The rows of a group lie close to one hidden flat surface of 10 dimensions, which may be shifted away from zero. Surfaces can cross.
Known rows, each followed by its group:
[ 32  -9  37  -6  14 -12  22   6  21 -57  14  13  52 -36]	(1)
[ 38 -75 -50  53  39  -2   0 -16  54 -12 -27  13  36  28]	(3)
[-20  16 -15  -7 -47  15 -17 -12  16 -64  20  10 -21 -49]	(1)
[ 35   0 -16 -34  16  11 -16  19   2  17  -4 -15   0  -5]	(0)
[ 29  33  33 -67  -4  -7 -13   7  17   9 -23  26  15  18]	(2)
[ -7   2   9  26 -32 -21  46  18  -9  20  11 -41 -47   4]	(3)
[ 29  -7 -40 -17  47  20 -23  -9 -37  35  26   5 -29  50]	(1)
[  6  14 -11 -43  14  13 -47  24 -11 -11 -25  16  40 -20]	(0)
[-12  -1  62  10   9  -1  -1  12  -9   6   5 -18  26  47]	(0)
[-21   2  26  -9 -21 -17 -26 -18 -11  11  -3   0 -24 -29]	(3)
[ -8  -9 -11   7  27  20   7 -13 -36   8  -2 -41  27   5]	(1)
[  7  25  29 -43   2   2 -14  27  -8   5   1   9  32 -16]	(2)
[ -9 -12 -39 -12 -20 -21   0  -4  -3  24   1 -20 -26 -15]	(3)
[  8 -26 -14 -19  34  -1   0 -29  -2 -16  55  22  20  28]	(1)
[ -7  20   3   1 -14  10 -12  16 -16   5  -9   7  14 -18]	(2)
[  0  -1  24 -19  42  -5 -15  22  19   3 -19  14 -22  52]	(2)
[-11  -1  -2 -48 -18  -8 -35  19   6  39  15  -4  19 -14]	(2)
[ 15  27 -27 -54  11   8   2  37 -22  -1  11  -3  12 -61]	(0)
[ 20 -44   2  25  35  -8  -1 -33 -12   2   0 -29 -31 -27]	(1)
[ 17  19 -35 -12 -18  -6  -9  25  -9  13 -16  27 -19 -13]	(1)
[  4  -2 -24  13 -36  -2  -8  17  -5  28 -26 -30   0   4]	(2)
[ -2 -18  34  32 -25  -9   7 -45  13   6 -10  -2  21  10]	(0)
[-42 -34  -1  26  43 -23  19 -34  -4 -23  -2  17  28  -9]	(1)
[-13 -35   1 -20   8  -5 -17 -21  49 -30  45  25  34  37]	(3)
[ 24  37  21 -32   5  23  45  26  -6  -9  63 -29 -30  40]	(2)
[  5   7 -13 -24  24  12 -10  11   0 -31   6   9  -5  -3]	(1)
[23 -8 -2 -9 42  0 25  6  2  5 17  7 10 35]	(0)
[  6  -6  -1   3   1  46 -77 -19 -24 -55  18 -15 -27 -23]	(2)
[-28   0 -24  -3 -20  -5  14  -6  -1 -18  18  -9  -3 -25]	(1)
[ -5  42   9 -12 -37  18 -20   1 -12 -39 -29  12  17 -10]	(3)
[ -9  24  20  -4   8  17 -27  26 -39 -16   3 -10 -28 -23]	(2)
[-14  25  29  -4  23  11  11  -8 -13 -38  13  27  -5 -10]	(0)
[-28 -23 -10 -17 -20 -33 -22  -8   8   2  16  12  27  -9]	(3)
[ 33 -17  13 -10 -15  16  -2 -27  65  10   5 -28 -28  33]	(3)
[-11  12  37 -18  -7 -36   4  -5 -34  -8   0  -6 -38 -57]	(2)
[-40   8   7   8   5  14 -31   2 -22   4  28  18 -11 -35]	(2)
[ 13  -9   6 -19   0   2 -10   7  -2  30  26 -34  -8 -23]	(0)
[ -1 -28 -25  -8  36  -1 -64   7 -28  14 -16  -3   3  24]	(0)
[ -4  -1 -50 -37  -2  -5 -17   6  -1   0 -12   6  21 -11]	(3)
[ 33  -3   9  -3 -11   8 -12  -1   4 -33  -4 -24 -16 -43]	(1)
[ -3 -19  51  53  32  -9  17 -37  12  10 -21  19 -40  25]	(0)
[-25  -7   0 -44   4 -18 -15  -5  11   4  19  16   8  -3]	(3)
[ -1  21  21  -3  19   0  -1  10 -18 -10 -25  10 -10  27]	(0)
[  5 -17   3 -26  21 -13 -14   6  21 -38 -18 -15 -12  37]	(1)
[ 43   5  19   5  -2  31  10 -35  10  25  29  -2  11 -21]	(2)
[ 20 -13 -12  -9  51  -1   8   6  -3  -8  -6  26  54  32]	(0)
[  2  -7 -24 -33   3  14 -50 -11  -8 -24  18   9   7  -8]	(3)
[ 34  17 -18  10 -37  25  31 -18  27  -4 -36 -25   2 -15]	(3)

New rows, each followed by its group:
[  3 -16 -13 -26  16 -20  30  -2  39  31   3  -4   7   0]	(3)
[ 41  25  19   2  15  10  16  33 -17   1  -8  -1  -8   6]	(1)
[-15 -17  13   1  10 -17  -1   7   6 -20  29  10  31  14]	(3)
[ 13   1  -6 -11 -23   8 -33  -5   0  14 -13 -18 -27   2]	(2)
[-36  -3 -14   2  -3 -22  16  19   2  -9 -41 -30 -30  -2]	(1)
[ 43  30  10 -42  15  27  24  30  14   8  -7 -36 -13  21]	(3)
[-11  10   8 -15 -10  -9 -10  22   0 -13  -2  -1 -11  38]	(3)
[ 60   0 -33 -28   1  16  -6  -8  -5   1  -6 -11  21  -4]	(0)
[  4   0   2  24  23 -23  29  51 -19   2 -30  -7  -4  32]	(3)
[ 27  31  34 -37 -41 -28  19 -28 -14 -28  -4  -8 -37 -28]	(2)
[-14  10 -30  -8  -4  -2  15   5 -20   9  16  17  16   9]	(1)
[-32  33  19  28  -6  25  31   5 -20 -30  -7   2  24 -17]	(1)
[ 13 -29 -28 -41  -1  -4 -10 -10  22  16  40 -20  27 -12]	(3)
[  8 -23 -29 -22  12  -3  20 -14  44   1  17   3  29   6]	(3)
[-12  16 -28 -21  -5   8  -5   2 -23 -25  19   8   7 -24]	(3)
[ -3 -34 -34   7  41 -13  -6 -15 -30  46 -29 -24   0  35]	(1)
[ 37  -6  14  17 -14  44 -14 -40 -25  -7  33 -67 -19   5]	(1)
[  0   6   2 -29  15   2  -9  12   2  -7  13  -1 -11  18]	(3)
[-14  18  -8  19  40  39  -8  -1 -34 -12 -10 -28 -48 -17]	(1)
[-29  15  49  -8 -18   4  -7  -5 -15 -16  30 -14  -4  49]	(0)
[  4 -12 -34 -42  17 -21  -6  29   9 -17  -4  -8 -17 -25]	(1)
[  3  12   9 -38  -4  -2 -28  41  -3  80  -9  -8  14 -22]	(2)
[ 30  10   2   8  35  -2  33  30 -34  30 -14  -5  28  -3]	(1)
[-25 -28 -46   6  25 -28  10 -10 -30  10  28   7 -43  51]	(0)
[ -6  25   9 -10  17  15  -1 -10 -12 -36   8  21 -29  42]	(0)
[ 10  -6 -20  -5 -31 -30  -7  -8  19  -4   4  44 -12  13]	(1)
[-10   1 -25   2  13  -3  -5   9 -15  10 -33   1  -5  -4]	(1)
[-46  12  41 -19 -14 -17 -17 -43  27   7   5  23 -61   7]	(3)
[ 13 -16 -17 -40 -36  -6 -32  12   8  -3  22 -22  51   0]	(3)
[  2  -1 -57   9   7   2 -34  -6 -27  27 -35  31 -11 -35]	(1)
[  5 -14  24 -14  42  -2 -13   0  -3   7  16  -2  -2 -10]	(3)
[ 20  -9 -50 -20   3 -10  12  32 -14  23 -12 -29   5  -4]	(3)
[  0 -10   6   9 -11  -6   2  -2  11  -7   7  -8   1   7]	(3)
[  0 -16 -13  -3 -11  -1 -35 -16 -24   3  -4 -11  11   9]	(0)
[ -2  38  21  41 -11   4  27  -6 -30  -2 -33  30  17 -41]	(2)
[-18  14 -19 -12  37  35   1   4 -33 -16  20 -28 -12   9]	(1)
[-12 -42 -17  -9  22 -26  12 -24   0  -4  26 -26   3  15]	(1)
[ -3  12   8  42   7  26   7   8 -18  21 -12   8  28 -29]	(2)
[ 13 -27  49  11 -14 -20 -33  21   3   2   3 -26  21  23]	(3)
[-13 -17  19   2   9 -27 -42  38 -29   4   2 -12 -24  31]	(3)
[  2 -16  -9  10   6 -14   8  21  -1  -1  -3  -6   5  20]	(3)
[ 6  3 21 18 32 16 12  5 15 45 -1 25 13 13]	(2)
[ 20  -9  -8  10  20 -11  10  -4  -8   6   7  28 -13  -8]	(1)
[-14 -14   2  -4 -32 -21 -37  -4  23   2 -27   5 -13  27]	(3)
[  5 -17  28  15   6  21 -40 -33  -8   5  17 -23 -15 -43]	(0)
[  9   0 -24 -20  -2 -17  12  13  -8  19  12  13  24  31]	(1)
[ 21  32  19 -66 -14  22 -32   4   0  67  39  -6 -17 -27]	(2)
[ -4  -2  10  25 -13   6 -10  -8 -10 -24   5  -7 -24   3]	(3)
[ 41   7  19  28  -3  23  18 -11 -26  -7  31 -22  -9 -56]	(1)
[  5   3  -7  -9  14  -4   5  12  -1   7 -29   0  -3  -1]	(3)
[-25  13   5 -40 -31 -20  16  -8   2  23  32 -18 -29 -19]	(3)
[ -2   4 -11 -15   3  -5   0  -5  11   9  -5  17 -21 -54]	(0)
[ -5  25 -10  -4  -2  30  15   4 -32   1  32 -24  -2  29]	(1)
[ -1  14  -5 -16   3   2  11  22  -5 -18  -1 -12   6  11]	(1)
[-18  53  19  -9  -8  -3  -1  49 -46  68 -23  11   4 -53]	(2)
[ -3  47 -50 -71  28  15   5  33 -27 -18 -12  19  12  -4]	(3)
[ -4   2 -12 -16 -34 -20 -15  35 -12  10  -8 -25 -22  30]	(3)
[  6  13  39 -24  10  15  -4 -37  25  10  -2   1 -19 -32]	(3)
[-57   0  10  -6  26  -4 -37  54 -39 -36  23 -10 -15 -10]	(2)
[ -7  46  -8   7 -35  40 -15   4 -23   4  -9  31  28 -28]	(2)
